All groups share one centre, and each spreads out both ways along 10 directions, with some noise.
Some rows, each with its group after it:
[-21 -33  -8 -11  -1 -27  -3  -1  -6  34 -23 -18 -31  34   2]	z_863
[  9 -14 -33   3  11 -18 -17 -13   1  22 -32  33  -8   1  10]	z_215
[ -3 -10   4   1  13   0 -22  -1 -12   2   4  -3  -5  -8  -7]	z_215
[ 19  24  -2   1 -15 -14  14  -3   0 -10 -17   6  13  25  -3]	z_498
[-14  11 -17  14  12   2 -13 -12 -13 -17  -6  13  -5  10 -13]	z_215
[ -7 -32 -21   4  16  -1 -21  26  10  21   1   8 -13  11   6]	z_46
[ 22   1  -3  15  -7  -3 -10  -9  -1   9   0   1   1 -17  -6]	z_863
[-23  -7 -16  -9  12   1  -7 -21   6  16 -20  13   2  39  38]	z_46
[  4 -16  -7 -12  18  -5  -7   8 -25   7  14  -8   4   6  10]	z_46
[-20 -17  14  -6   5  -9   2  25  19  11 -11   8   1 -14 -14]	z_46
[-2  1 -6 15  3 -2 -2 -3 -5  7  3  9 11 -4 10]	z_215
[ -4   4 -13  11   6   1   6 -20   3   5  -8  -6  16  14  -6]	z_498
[ 28  -3  -9   0   1  -9  -7  -1 -10   9  -1   2   9   3   6]	z_498
[ 13  11 -15  26  -4 -25 -30   8  -8  -1 -12  19   0   1  13]	z_215
[-28 -16 -10   1  27   0  -3  15  -2   7   7  13  12 -14   4]	z_863
[ 42  -7  12 -14  -9  -9  -5   7 -20   8   1   5  -2   7  -1]	z_184
[  2   3  -2   0  -3 -14  -3  17   9  -6 -13   6  -2   0  -8]	z_184
[  6  -9 -12   9   2  -2 -18   6   2   1 -11  20 -22  -5 -18]	z_46
[  2 -11  -7 -13  16 -19 -17  -4  -2   9 -19   3   7 -13   4]	z_184
[  9 -14  10  11   5   7   0  14   3  17  22  -6  18 -25  -5]	z_46
[-15  11   1  -5  -2  -5  12 -19   4   2 -16   2  14  23  16]	z_46
[-25  -3  19   9   5  14   2 -20   2   8   0   8  12 -19 -11]	z_184
[-11   5 -32   6   3 -22   4  -3   5  -4 -22  -4  -8  15  -7]	z_215
[ 37  -2 -33  26 -12 -14   6   8   5   5   3  -4 -15 -36 -31]	z_863
[-12  -8  12  29 -12   9   8  -5   1  34   8  17  15  15  16]	z_869
[-13   8  -9  -7  19 -16  -1 -10 -26 -16   5 -13   9 -23   6]	z_498
[ -6  -4  -3  -1 -16  13  11  -8  22   2 -25  10 -32  24 -34]	z_184
[-21 -11 -11   3  15  -6   8   3  -1  16   5  -4  19  -2  20]	z_863
[ 47 -12 -40 -12   8 -26 -31   9   4   9 -29  20 -13  13  17]	z_46
[ -3  -6   6  -2  -5 -12   0  -8 -11   8  -7  -9  -8   0  -9]	z_869
[ -6  14 -42  35   2  -7  -6   0   9 -16 -12  14 -12  -6 -21]	z_863
[-10   4  17  -5  -4   4   3   2  -1  -4  -9  13   0  15  -9]	z_184
[-17 -17 -23   5  15   7  20   8   5  11   1  10   3  13 -14]	z_869
[  8   6  13  11 -25 -20  -1   1  17   4 -25  -5 -17 -14 -32]	z_215
[-17  -2 -11  11   6   6   2  -2  27  -4 -12  -1  -9 -26 -34]	z_863
[-15  -3  -6  39  -4 -13  19 -12  -9  40   6  -5  39  26  15]	z_869
[ 22  -7 -18 -30  -4  -8   3  13   6 -12 -20   0 -33  17 -15]	z_869
[  9  -1  -1   9   4  -4 -11  -3   1   6   0   1   9 -15  -2]	z_869
[-19  -1  -3   3  -2   6  10 -29 -20  -2   2 -20 -19  15 -19]	z_46
[-12   4   9  18 -24 -12   1   2   1   7 -14   2 -18  19 -13]	z_184
[-13   6  -5  -6  11 -10 -12  19  -6 -25 -10   7  -7  15 -14]	z_184
[-26   1  22 -28  10  -9  25   1  14   3 -15 -18  31  16  -4]	z_498
[-14  23 -17  -1   2 -29  -9 -41  -4  -9 -35 -31  -1  34   7]	z_863
[ -9  -4   9  24 -22  -9   7   7 -10  13   0  -7 -19  21 -21]	z_46
[-22   9 -11  18   5   5   4 -21  -8  -1   2  -3   7  15   2]	z_498
[  4 -14  -3 -28  17  -4  11  11  15   5  -5  -9  13 -13   0]	z_869
[ 20   5 -39   9   8  11   6  -1  -5  -3  23  14   8  -8  37]	z_498
[ -2   4  -3  18  -1  14  -4   3 -18 -11  19   6 -11   3  -9]	z_498
[-14   6  -5  16 -17   6  19  -1   8   3  -1  -9 -12  34  -7]	z_215
[ 12   0  18  -3  -6 -14  -6  -4 -25  12   2  10  10   1  18]	z_869
[ 13  28  16  30  -9   1   3  -5  14  -4   2  20  48 -29   0]	z_869
[-14 -34  20  -6   6 -12 -31  17   4  30 -13  16 -15  -6   6]	z_498
[  1   4   2  -1 -11 -13   4  -8  -6   1 -16  -8 -11  27  -8]	z_863
[  3  -2  -3  17 -13  -6  -9  -5   1   9 -12  12 -18   5 -11]	z_46
[-14   3 -13 -15   9  14   1  -2  42 -17  -4 -48  -6  15  -5]	z_869
[  3  -9  -7  25  -6  -6 -28 -26  -5  22 -10  -3 -17   0  -1]	z_863
[ 12   5 -24  -4  29 -26 -40  -2 -25 -12 -21  15  10  14   3]	z_498
[ -9  -4  -2   9  14  23 -14  18  30  -6  -5  46   7 -26 -11]	z_863
[ -2   3   8  20 -24 -17   0   1 -14  11  -9   5 -16  25  -8]	z_46
[  2 -11 -16 -26  24 -28  12  13 -19  -7   0 -29   4 -20 -24]	z_863
[ 27  -6 -21 -20   7 -11  14   6   7   1  -8  -8   7  -4  -3]	z_215
[ 19   8   9 -19   2   3   5 -18   5  -5 -23  21  12  -9 -13]	z_184
[ 23 -12 -25  15  -2   1  10   3   5  18   9 -14   1   8  -9]	z_869
[  4   1   2 -18   4  -4  23   0  13   7 -11   7  27   1  12]	z_215
[ 6  3 -5 12 -5 -8  1  6 -1  2  3 -5  2 -3 -5]	z_184
[-14  12  16 -17   6 -10  13  -6 -12  -6  -7   0  25  19  13]	z_184
[ 15  24  17  -1 -22 -12   7  -3  -2 -23 -17 -13 -12   6 -43]	z_215
[ -8  -7  10 -40  22 -23   7   7  12   6 -23 -11  34   3   7]	z_498
[-18  -7 -25 -22  15  -8  -8  29 -11 -19   2   8 -31  14  24]	z_498
[ -2   6  -6  12  -3   3  -1  13  32 -12 -11   5  -8 -18 -29]	z_215
[  2  12   9  11 -15  -8  -5   3  18  -5 -27  25  -8  -8 -24]	z_184
[  1   8 -33  13  26 -16 -23  -4  -1 -14 -12  -4  13  -9 -13]	z_869

New rows. What belongs after each?
[ 15   3 -12   7   0  -5  -9   4 -14  -3   5  12  -6  -1  10]	z_498
[ -6   8   3  34   0 -14  -1 -13   1  11  -7   3  25 -27 -21]	z_869
[ 10   2   7 -15  12  -2 -18 -16 -13  -1  -4  -6  14  14  17]	z_863
[-17  -1   4   2   8  -3   7  10  -3   2   6  -5  19  11   6]	z_46
[-25 -23  -9  13  26  36 -14 -27 -11  19  20   6   1   5   9]	z_184
[-54  -3  24   5   8   0  -2  -5  -7   5  -9  13   3   8  -5]	z_863
[  4 -16 -11  -8   7   3  -4   5  -6   5   1   6 -15   8  -2]	z_869
[ -2   2   9   6 -15  -2  25  10  23   9   0  -8  10  -3  -5]	z_184
[ 24  -4 -34 -18  25   4   6  -4   2 -12  -6   6   4 -15 -18]	z_215
[  1 -20  -5 -11   7 -27 -15 -10 -10  24 -23  -3  -8   1   4]	z_215
[  3   6  -3  23 -17 -18   9   6   7  14   0  -7   6   2   9]	z_184
[ -6 -19   6  14   8  -1   6   0  -6  26   6  13  17 -29 -12]	z_869
[ 16  -4   4 -21  -8  -5   4   4   1  -5 -20   3 -17  18 -24]	z_184
[-17 -12 -11  15  15   5 -22 -12  -4  10   1   0  -5 -11  -3]	z_863
[  6   4  -8   3 -13  -8  10 -16   7   3 -16 -17 -12   7 -21]	z_46
[-29  -5  15   5   2  -5   5  36  10  -5  -6  22  -1  -1 -21]	z_46
[ -8 -11   8 -15   9  11 -32  -2  14  -2  -5  -6 -21  -8   9]	z_869
[ 11  -3 -38  -3   6  17  38  17  26   4  13   4  19  24  24]	z_215
[ -8  -1 -19   2  22 -30 -11   7   3   6 -17  15  25 -31  15]	z_863
[ 15 -13 -33  24  -1  22 -12   7   8  12  14  28 -19  10  18]	z_498
[  6  15 -18  34 -25 -11   0 -18 -21   6   2  17 -17   3  24]	z_498
[ 22  15 -51  45   6 -22   9   0  24  10 -13  -5  39   8 -18]	z_869
[-35   9 -23  15  19 -14 -23   0   0 -26 -12 -12 -16  -7 -30]	z_215
[  9 -37  28  -7   1 -28 -36   3   8  42 -38  -3  -8   2 -34]	z_498
[  5  -5 -12 -18  20 -11 -34   3 -39 -11  -5  26 -14  20  26]	z_869
[ 13   2  -7   1   2  -5   2   1 -19  -3   4   7   3   6  -2]	z_869
[ 14 -18   1  -1  -1  10   3 -11  -3  22   7  -4  -2  -4  -2]	z_184
[  2   2  -7  -3   1  -8 -12 -26   0   4 -17 -20  -5  19   2]	z_863
[-25 -34  -8  11  14  -4 -29   9 -15  19   0   4 -34  -2 -14]	z_46
[ 13  -2 -21   5   7   5  17  14  -8   0   6  28  12   8  -8]	z_869
[ -2   3 -19  25  -4  -8  -8 -22  -4   9  -8   9  -6 -10   2]	z_498
[ 13  -2   3  17  -8  -5 -19  -9   6  19  -1  -3  10  -2  16]	z_869
[  8  -5   2   0  -1 -16  -6  -4 -33   3  11 -15  -8  -4  -1]	z_498
[  7  22 -17  26 -11 -13  -1 -24 -11  -9 -12  -2  -2   1 -17]	z_184
[-22 -22  -1  13  -4 -14  -6  -5 -10  23  -5 -20 -27  13 -19]	z_46
[  3   1 -26  11  -6  -5   0  -5  -5  -2  -3   0 -23   4  -2]	z_498
[  9  12 -17  20   9   1 -12  -1   2 -14  -1  11   7 -14 -19]	z_869
[ 23 -17 -18  -4  12   6  -1  13  -8   7  17  -1   0  -5   0]	z_863
[  6 -13  26 -29  15   7  -7  -1 -23  12  11   5  23  24  31]	z_215
[ 2 -9  3  7 -5 -8 -3  5 -9 14 -3 11 -4  7  1]	z_863
[  9   8 -14   1  11 -20  -2   0 -15  -6 -10   7  16  -1  -5]	z_869
[ -3   8  25 -32   6 -22   9  15  -6 -11 -14   0  27   2   5]	z_184
[ -4 -34 -23 -14  23  14  20  -8   2  23  17 -24   4 -15  -5]	z_215
[  5  -8 -24  -1  23  -5 -26   6 -11  -7  -2   9  -9  -2  -2]	z_498
[-31  -9  -6   1  18 -12  -1   2 -12   4  -3   1   4   3   1]	z_863
[ -4 -10  -9  -2   5  14  11   6 -11   6  21  -9  -2  33  17]	z_498
[ 14  -4 -11  -2   8  22  18   5  27  -3   9  -5  12 -15 -20]	z_498
[ -1 -19 -12   2  13  -7 -19  -7   3  21  -8  -2  -2  -4   6]	z_46
[ 15 -24  17  -1 -15  31  -1  13  37  23  -3  26 -17   3 -12]	z_863
[-22  13  -1  26  -7 -14   7 -17  -6   6  -2  -7  15   7  10]	z_184
[ -3  29 -24  20 -12 -47  -6   3   9 -12 -43  18   2  14   4]	z_215
[-17  15 -24  -5  14 -18  12 -19 -15 -16  -6 -14   8  -8  10]	z_498
[ 13 -33 -16   4  19  -1  -8  20 -29  18  29  -2  -5 -19  -6]	z_863
[ 13 -10  -1  -1 -10 -21 -10   6  10  15 -22   0 -13   4  -5]	z_215
[  3  -3 -12  -8   4  -2  12   0  18   2 -10  -4   5  -4  -3]	z_498
[ 10 -13 -28   0  16   2  -3 -20 -20  11  -1  11  -1   1   1]	z_215
[ 13   3  11  -5  -3 -15   5   4  -9   8  -8  21  19  -6   9]	z_869
[ 26  19  12  19 -10  13   2 -22  -5   4   3  33  30 -15   8]	z_184
[ 14   9  17  27 -39   7  -3 -15  -8  16  -7  15 -19  44   0]	z_863
[-14 -13  23 -20  23  27   0 -25  -8  16   4  20  29  -2  19]	z_184
[ -1 -17   2   1   4   2 -26 -15  31  23 -26   6  -8 -14   0]	z_863
[ 12   3  -6  16   5  -7  -1   0   6  11   0   8  27 -12   1]	z_869
[-10 -23 -14  -5  21  23  -8  -5   6  16   0  26   1   9  12]	z_215
[-17  11  -4  -2 -13   4  28   6  -4  -2  12   2   1  28  37]	z_498
[-31 -15 -21  -7  52   5 -30 -17 -29   5  19 -15  25   5  40]	z_863
[ -4 -12  23 -15   6 -10  -4   5  -5  16  -9  -7  17  24  -3]	z_498
[-29  -3  22  12   8   6  -9   0  17  -2  -2  14   0 -66 -26]	z_498
[ 3 11  2  5 -3  0  6  0  7 -6 -5 12 13 -7 -2]	z_498
[-28   0  11 -11  13  -6 -14  20  -6 -18  -7  14  -8   0  -5]	z_498
[  4 -14 -32  27  -4  -6 -10   1  16  27 -10  20 -12  -1   9]	z_215
[-27   8  19  -8  -2  -2  17 -14  23   6 -26  13  23   2   3]	z_184
[-13  -8 -38  14   3 -11  -8 -19  16  15 -32   2 -21  27  -3]	z_498
[ 21  10 -10  17  -4  -7 -10   5  -1  -9  -5  10  -3  -9 -20]	z_46
[  1   2 -26  36   6  -3 -31 -20 -22   3   3  18 -16 -24   1]	z_498
[ -2 -31   8   0  -5 -10 -34  26 -14  13  -4   8 -51  10 -15]	z_498
[ 16   2 -15  -2   2 -15  -3  -1  20   1 -24   8   2 -15 -15]	z_498
[-17   2   3  21   2 -28  -7  -5  -6  14  -7 -25  15   5  -6]	z_46
[  7  -9  -3  14  -4   8   6 -11 -11  20  20  -6   7  -2  16]	z_498
[ 15  12  13   4  10  -9 -47  12  -9 -23  -8  23   3 -15  -9]	z_215
[ 14  10 -19  -2  16  -2  -6  -9   2  -7  -3   2  24   0  13]	z_46
[-13   7   1   8 -16  -3  19  -8  20   9 -17   8   1  12   2]	z_498
[  3 -18 -22 -16  23  -5 -34   7  24  -1 -19  -1 -15 -17  -4]	z_869
[ -6  -2  -3  -1   6  -3  -4  -1  15   0 -12  -2   2  -8  -7]	z_869
[ 13   0   2 -12  -5 -13 -10   2  -2  -5 -19   9 -16  -6  -8]	z_869
[  9  -3  13 -21   0 -12 -17  -7  -3  -6 -10 -20 -15 -22 -11]	z_869
[-10   2  12   2   9 -11 -23 -15 -25  -2  -3  -2   2 -11   5]	z_869
[  3  -5 -28   4  20   0 -22 -13  19  -2 -16   3  -1 -20 -11]	z_46
[  8  23 -11  -3  -3 -12   3   4  -8 -17 -21  13  10  61   5]	z_498
[ 16  -1 -14  15  -3  13  13 -13  -9  12  26  -7  10 -16  12]	z_498
